There are 10 hidden switches. A switch that is on adds its own fixed numbers to the row, and there is some noise. The rows also spread widely along 10 directions, which tell nothing about the answers.
Some rows, each with its switches (1 for on, 0 for off) after it:
[-10 -16 -17 -23   7  -3  13   7  13   5  14 -14  -2  -4 -17  12  -9  13
   2 -17   8 -18  12  -3   4   1   1   9   2  16  19] : 1 0 1 0 0 0 0 1 1 1
[ -1   2   6  -9   3 -11   4  10  11   5 -12 -19  -3   8  -2  11  -7   6
  -3   2   7  12   0   8  -6   2   6  -9  13   7   0] : 0 1 0 1 0 1 1 0 0 1
[ -1  -4 -14 -11   1   2   5  20   9  12 -11   3 -14   5  -2   8   2  -6
  -4  -3  -8   1  -3   6   7   2   4   2   4  17  24] : 0 0 1 1 1 1 0 0 1 1
[  1  -4  16  -7 -13 -18   3  13   7  18 -15  -4   0   0  11   7 -11  -3
 -15  14   0   3  -8  19  -3  -4  -1 -20  13  -3  -4] : 0 0 1 0 1 1 1 0 1 1
[ 11  -8  21   7 -18 -20  -8 -10  -4 -31   1  11  -3  11   9  20   1   0
   8  20   6   8  -7  11  -1   2  14   6 -10  -5   0] : 1 0 1 0 0 0 1 0 0 1
[  1 -25   7  -1 -10  -5   3   1   4 -11   1 -13 -12  -4  -7  21   5   6
  -3   1   1   1  -5  17  10  -1  19  -6 -10  23  10] : 1 1 1 0 0 1 1 1 0 0
[ 11   7  14 -10  -7 -23 -24  23  -2  -1 -18  10  -1  17  -3 -25  27 -14
 -14 -10  23  14  -4   2  -2   0 -15   8  28   2  14] : 1 0 0 1 1 1 1 1 0 0
[  0  -5   6  -8 -16  -5  -5  10   4   9 -17   2 -10   1  17  14 -11  -9
 -10  15  -4  -2 -18  17   9   2  10 -23   6   6   2] : 0 0 1 1 1 1 1 1 1 1
[ -4 -10  -1 -15 -13 -15   1  12   3   8  -3 -10   6  -8  -8   5 -10  -1
  -2  -5   2  -2   6   8   1   4 -10  -1  -3  10  11] : 1 0 0 1 0 0 1 1 0 0
[ -5 -26  -1 -11 -16   7  12  14  -3  12  -5 -10 -12 -18   3  23 -15  -1
 -10   4 -13  -7  -8  20  20  12  19 -19 -17  36  14] : 1 1 0 1 1 0 1 1 0 0
[  7  -2  15  -9 -15 -25 -18 -14   0  -5   6  -5  -6   3  11  -3  10   3
  -4 -11  28   1   5  10 -11   1 -13  -1  26   0   4] : 1 1 0 0 1 1 1 1 1 0
[ -9  18  13 -19   7  -7  -9  23  25 -15 -26  -8  12   3   0  11 -20 -10
  -9  23  23   8   0  -5 -10  42   8  -7  12   0 -16] : 0 1 1 1 1 0 0 0 1 1
[  9   1 -23  -2  -7  -7   0  -2  -7  10   8  -9 -10 -13  27  19  -6  -6
   5  13 -25   0  -7  23  20  -9   1 -18  -4  40  11] : 0 0 1 0 0 0 0 1 1 1
[  1   3   8   7 -10  -3 -21   4   7 -22  -9   2   2  -1  12  12 -11 -21
  -7  20   1  10 -19   2  16  28  10  -4  -9   0  -8] : 0 0 0 1 0 0 0 1 1 0
[ -9  -8   9 -24   1  -9   0   6  12   1  -7   4   4  10   2   9 -13   3
  -5   8  17 -15   2   1  -5   8   9  -6  12  -4   2] : 1 0 1 0 0 0 0 1 1 1
[ -4   2  11 -13  -4  -6 -20   3  12  -9 -18   0  -4  13  10   1 -10 -11
 -14   5  21  -7 -12  -6   5  17   6 -15  21  -4 -11] : 1 0 1 1 0 1 0 1 1 1
[-16  -3   5 -10  -6   3 -10   6  13  -2 -13 -20  -5 -14   5   7 -19 -11
 -18   9   8  -4  -6   3  11  31   8 -23  -1  13 -13] : 0 0 0 1 0 1 0 1 1 0
[-20  -5 -25 -29 -10   1  12  -3  -2  18  10   7 -18 -13 -10  21 -22   4
  22  -3  -4 -22  25  -5  -8  20 -21   8  -9  18  30] : 0 1 0 1 0 0 1 0 0 1
[ 10  -6  -2  -5 -13 -18  -9  -5   1   7   5  -6  -1  -2  13   3   7   1
  -4  -9   9   2   5  13  -3  -4 -10  -4  19   7  12] : 1 1 0 0 1 1 0 1 1 0
[  1   3  -4 -19  16  -3   3  20  14  19 -16   4   4  17  13  16  -7   1
   2  11  -3   5  -5  11  -2   0  15 -12  16  11  12] : 0 1 0 1 0 0 0 1 1 0
[ -3 -11  -9 -12  -7  -5   2  -7   2   7   7  -7 -10  -4   6  10  -6   2
  -1  -5   1  -8   7   5   1   6  -3  -5   3  14  12] : 1 0 0 0 0 1 0 0 1 1
[-10 -17   3 -20  -4 -13   5   7   2  18  -6 -10  -7  -8   4   7   0   7
  -9   1  -1 -10  10  23   0  -4   4 -19   3  27  13] : 1 0 1 0 0 1 0 1 1 0
[ -9  -2  17 -10 -13 -18 -16 -11  -1   5  -3  -5  -7  -7  17  -1  -5  -6
 -14   8   9  -3   2  14  -3   9  -4 -21  11   6  -7] : 0 0 0 0 0 1 0 1 1 0
[ -3 -11   4 -10 -19 -14   2  11   3  24  -5  22   1   6  10   7 -13  -7
  -2   3  -3  -7  -3   7  -3  -4  -6   1   7 -21  21] : 0 0 0 1 1 0 0 1 1 0
[ -9 -27 -19 -13  -8   6  24   6  11  17  12  -4 -15  -7 -17  30  -8  10
   8  -5  -7 -14   6  10   2  -2   5   5 -10  14  30] : 0 1 1 0 1 1 1 1 0 0
[-10  -4  -6 -13 -25   2  -7   4  -4  11   0   8 -10 -16   2   4 -23 -20
  -9   4   2 -19  -4  -8  13  26 -20  -7  -3   4   6] : 0 0 0 1 1 0 1 1 0 0
[ -5 -13 -13  -9 -24 -15   4   8  -3  13  16   6   0 -13 -12   4 -13  -7
  -4 -10   2  -8  10  -6   5   6 -27  16   2 -13  18] : 0 1 0 0 0 0 0 1 0 1

New rows. What belongs after each?
[ 10   1   2  -1  -3  -5 -10   1  13 -10  -5 -17   6   8   7  10  -8  -5
  -9   4  13   6 -18   3   9   9   7 -11  14  -1 -12] : 1 0 0 0 0 1 1 1 1 1
[ -3  -4 -13 -10  14  -2  10  10  17   2   5 -12  -2   3  -4  21 -12   6
   0   0   4  -2   1  -1   2   3   8   2   7  11   7] : 0 1 1 0 0 0 0 0 1 1
[-13  -8   2 -20   8  -5   7   7  13   3   1  -5  -4   1  -9  17  -6   9
   2   5   7 -10   5   9  -3   4   8  -3   0  13  13] : 0 0 1 0 0 0 1 1 1 0
[  4   0   7  -4   2 -21   3  12   7   1  -9  -8   2   6  -3   6   4   5
   4   3  -3  15   3  15  -4 -14   1   2   0  14   9] : 0 0 1 1 0 0 1 0 0 0
[-15  -8  -9 -23  -2  10   3   8   3  15 -11   2 -21   1   8  21 -13  -4
   2  12 -10 -11  -6  15   7  15  15 -19  -5  24  17] : 0 0 0 1 0 1 1 1 1 1
[ -5 -14 -14 -15 -11  -7   0   1   2  -5  10  -8 -13  -7 -18  11   4   1
   4 -12  10  -8  10   0   3  10 -11  11   0  20  19] : 1 1 1 0 0 1 1 1 0 1
[ -2  -6  10  -8  -8 -15  -6  -9   7 -10  -2   7  -5  12   6  15  -2   4
   7   8  13  -3   7   5 -12   3   4   2   5  -7   6] : 1 0 1 0 0 1 0 0 1 1
[ 16  -5  -8   7 -12  -3   2  12  -1  16  -5   9  -4  10  10  14  -5 -13
  -5   9 -14  11 -20   3  10  -8  -5  -5  11  -6   9] : 0 1 0 0 0 1 1 0 0 1
[ -1 -10 -10 -24  11 -11  24  21   9  40  -5  -3   3   9  11  21  -8  16
   3   6 -17  -3   2  25  -3 -27  12 -16  15  17  22] : 0 1 1 0 0 0 0 1 1 1
[  8 -16 -13   0 -33  -6   2 -11  -3  -1  19   9  -1  -4   1  19 -18  -5
   5  -5   5 -14  -5  -7   8   6 -15   9   1 -17  11] : 1 1 0 0 1 0 1 1 0 1
[  2 -10  13 -12 -10  -2 -10  -6 -12  -1  -3  17 -18   9  25  12  -2  -5
  -6   9   5 -10 -16  10  10   5  14 -16  12  12   7] : 1 1 0 0 0 0 1 1 1 1
[ -7 -13   0 -16  -3  -7   2   3  12  -3   1 -12  -2   2 -10  17  -9   7
   0  -1  14  -7   3   7  -2  12   8   0   2   1   8] : 1 0 0 0 0 1 1 1 1 1
[-12 -15  -7 -20  -8  17  -3  -9   5   3  -5  27 -19  18   2  25 -15  -7
  14   8   9 -24  -6 -11  -3  23   5  -3   1  -5  19] : 1 1 0 1 0 1 1 1 0 0
[ -1  -5 -10 -12   5  -1   4 -11   7  -1   4 -17 -16  -8  11  17   3  10
   6  -1   2  -8  12  17  -1   6  10  -9   0  46  12] : 1 0 1 0 1 1 0 0 1 0
[-11   3  17 -18 -10 -12  -3  -8  -2  12 -16   0 -14   4  21  14 -11   3
   1  18   5  -1   4  16 -14   9   6 -28  13  10  -3] : 0 1 0 1 0 1 1 0 0 1
[-13 -20  25 -13 -20  -4  -6  -8 -11  -8  -2  18 -23   5  -1   3  -4  -6
 -13   3  19 -17  -2  -3  -1  19   5  -3   1  -8   7] : 1 0 0 0 0 1 1 0 0 1
[  8 -12   8 -11 -11 -10   3  20   2  -4  -7   4   1   3  -3  13   1  -2
  -9   7   7   3  -9  11   8   4  11   0   4   8  10] : 1 1 1 0 1 0 1 1 0 1
[  3 -11 -31  -8   4  28  -1  22  11  12 -11  -4 -15   0  -2  16 -11 -20
  -5  -4 -12  -8 -24  -6  30  19   8 -11   1  30  18] : 1 1 0 1 0 1 1 1 1 0
[ -3 -21  16 -16  -3  -9  23  27 -16  32 -15  11 -16   0  13  19   4   8
  -8  18 -26   7  -2  40   6 -17  26 -18  -7  34  30] : 0 1 0 0 0 0 1 0 0 1
[  3 -25  12   2 -37 -21   2 -19 -22   9  12   4 -12 -14  22  15  -8   2
   0   7 -15  -9  -3  28   9 -13  -1 -17 -13  13  10] : 1 0 0 0 0 0 1 1 0 0
[  9  15  -5  -4  -7 -17 -20  26  24  -9 -25  -7  22   4   0   2  -4 -20
  -3  14  12  16  -4   2  -1  23 -11   1  10  -2  -4] : 1 0 1 1 1 1 0 1 1 0
[-10   8   8 -27   8  -4 -13   8  19   0 -23   0   5  19   1   5  -9  -3
   2  11  23  -5   1  -1 -15  24   4 -11  18   1   0] : 1 0 0 1 0 1 1 1 1 0
[ -1 -15  -7  -7  -5  -9  14   2  10  19   9  -3   0   5   5  18 -17   8
  -3  -2  -6 -11  -8   6   6 -20   5  -7   8  -8   8] : 0 0 1 0 0 0 0 1 1 1
[  2   5 -12  -9  -8   7 -27 -10   4 -13   1  19 -12  10   7   8  -4 -23
   8   5  19 -12  -9 -17   3  33 -16   3  13  -3   8] : 1 1 0 0 0 1 1 1 1 0
[  3  -1  22  -4  -1 -13  -8   2  -3 -13  -6  -4  -8   4  19  10   3  -2
 -14  18   5   9 -13  17  10   1  25 -21  11  20 -11] : 0 1 1 0 0 0 0 1 0 1
[  1  -8 -11  -9  10  19   3 -11   4 -14   0 -12 -18   2  15  36  -9   4
  13  12  -6  -4 -13  12  15  18  35 -18 -11  49   5] : 1 1 0 1 0 0 1 1 0 0
[  1  -7  27 -10 -12 -12  -4   5   9 -10 -23  17  -4  26   6  21  -3   2
   4  21  17   5  -5   7 -17  11  21  -4   9 -15   3] : 1 1 1 1 1 1 1 0 0 1
[ -5  -6  -5 -10  -1  -3   3   7  18   7  -8  -6  -2  11  -9  17 -11   1
   5   2   6  -1  -3   0  -4   1   3  -5   9  -4   4] : 0 1 1 1 0 1 1 1 0 0
[  5  -1  15  -7   0  -5  -3  13   4   6 -23 -15 -12   5  26  10   0  -2
 -21  17  -1  10 -20  24  11  -1  32 -38  19  29 -12] : 0 1 1 1 1 1 0 1 0 1
[  3  -7   0  -5  -6  -8 -10   9 -10  -6  -1   7 -17  -8   7  11  12 -10
   0   9  -9   5  -6  20  15   2   4  -4  -7  34  21] : 0 1 1 0 0 0 1 1 1 0
[  1  -3  -7 -11 -12 -17  -6  20   1  -6  -2  11   2  -5 -24   0   5 -12
   5  -3  11   2  14  -8  -2  16 -28  26  -2   5  23] : 1 1 1 0 0 0 1 0 0 0
[ -2   2 -16 -17  -7  -6   1   8  12   4  -5 -10   9  -6   1  23 -14  -3
   9  19   1   2  11   8  -4  26  -4  -6   0  13   5] : 1 1 0 0 0 1 0 1 0 1
[-13 -16   1  -4 -30  -9 -12 -18  -4  -8  10   0 -21 -11   7  18 -14  -4
   3  -2   4  -8   2   4   2  16   0  -2  -6  -5   8] : 0 1 0 1 0 1 0 1 1 1
[ -1  -8  10 -14  -6 -13   2   1  -1  -7  -3  10  -6   9  -1  16  -1   6
   8   8   9  -2   7   6  -9   4   5   4   1   7  11] : 1 1 1 0 0 0 1 0 0 1
[  1 -12   2 -14  10  10  -7  -8  11  -3   2  18 -16  31   3  13   3   1
   4  -6  21 -14 -12 -10  -3   6  12   2  21  -7  16] : 1 1 0 0 0 1 1 1 1 0
[ -8  -1   7  -7  -3 -16  -4   5   5  -8   6 -14  -1 -11 -11  -5  -3  -3
 -14  -5  13   0   8  -4   3   8 -12   4   3  11  -4] : 0 0 1 0 0 0 0 0 0 0
[  1 -13  -9   0   5  18   7  -4  19   0   0  -2 -14  21  -2  24 -15  -2
   2  -1  -1 -11 -26  -8  13  -7  21  -9   5  -3   1] : 0 0 1 1 0 1 1 1 0 0
[ -3 -18  -1  -2 -17  -1  -5 -20   1 -11   5 -12 -18  -7  13  27 -10   3
   9   2   0  -5  -6  15   6  12  16 -15 -11  21   5] : 1 1 0 1 0 1 1 1 1 0
[  8   1   3 -14  -8 -10  -5  10   2   8  -8  -7   0  -2  18   6  -7  -3
 -13   5   8  -5 -13  12  10   1   2 -22  22  18  -5] : 1 1 1 0 1 0 1 1 1 1
[-18  -2  14 -26  -3 -16   4  35  10  34 -33 -17   7 -11   7   4 -17  -3
 -22  19  -7   6   4  30  -1   9  10 -35   9  16   0] : 0 0 0 1 0 1 0 1 1 1
[ -9 -13   1   4 -24  -4  -4 -22  -4 -11  10   2 -16 -14  11  27 -22  -5
  12   8 -12  -7  -3   7   6  15   2  -4 -25   7   7] : 0 0 0 1 0 0 1 0 1 0
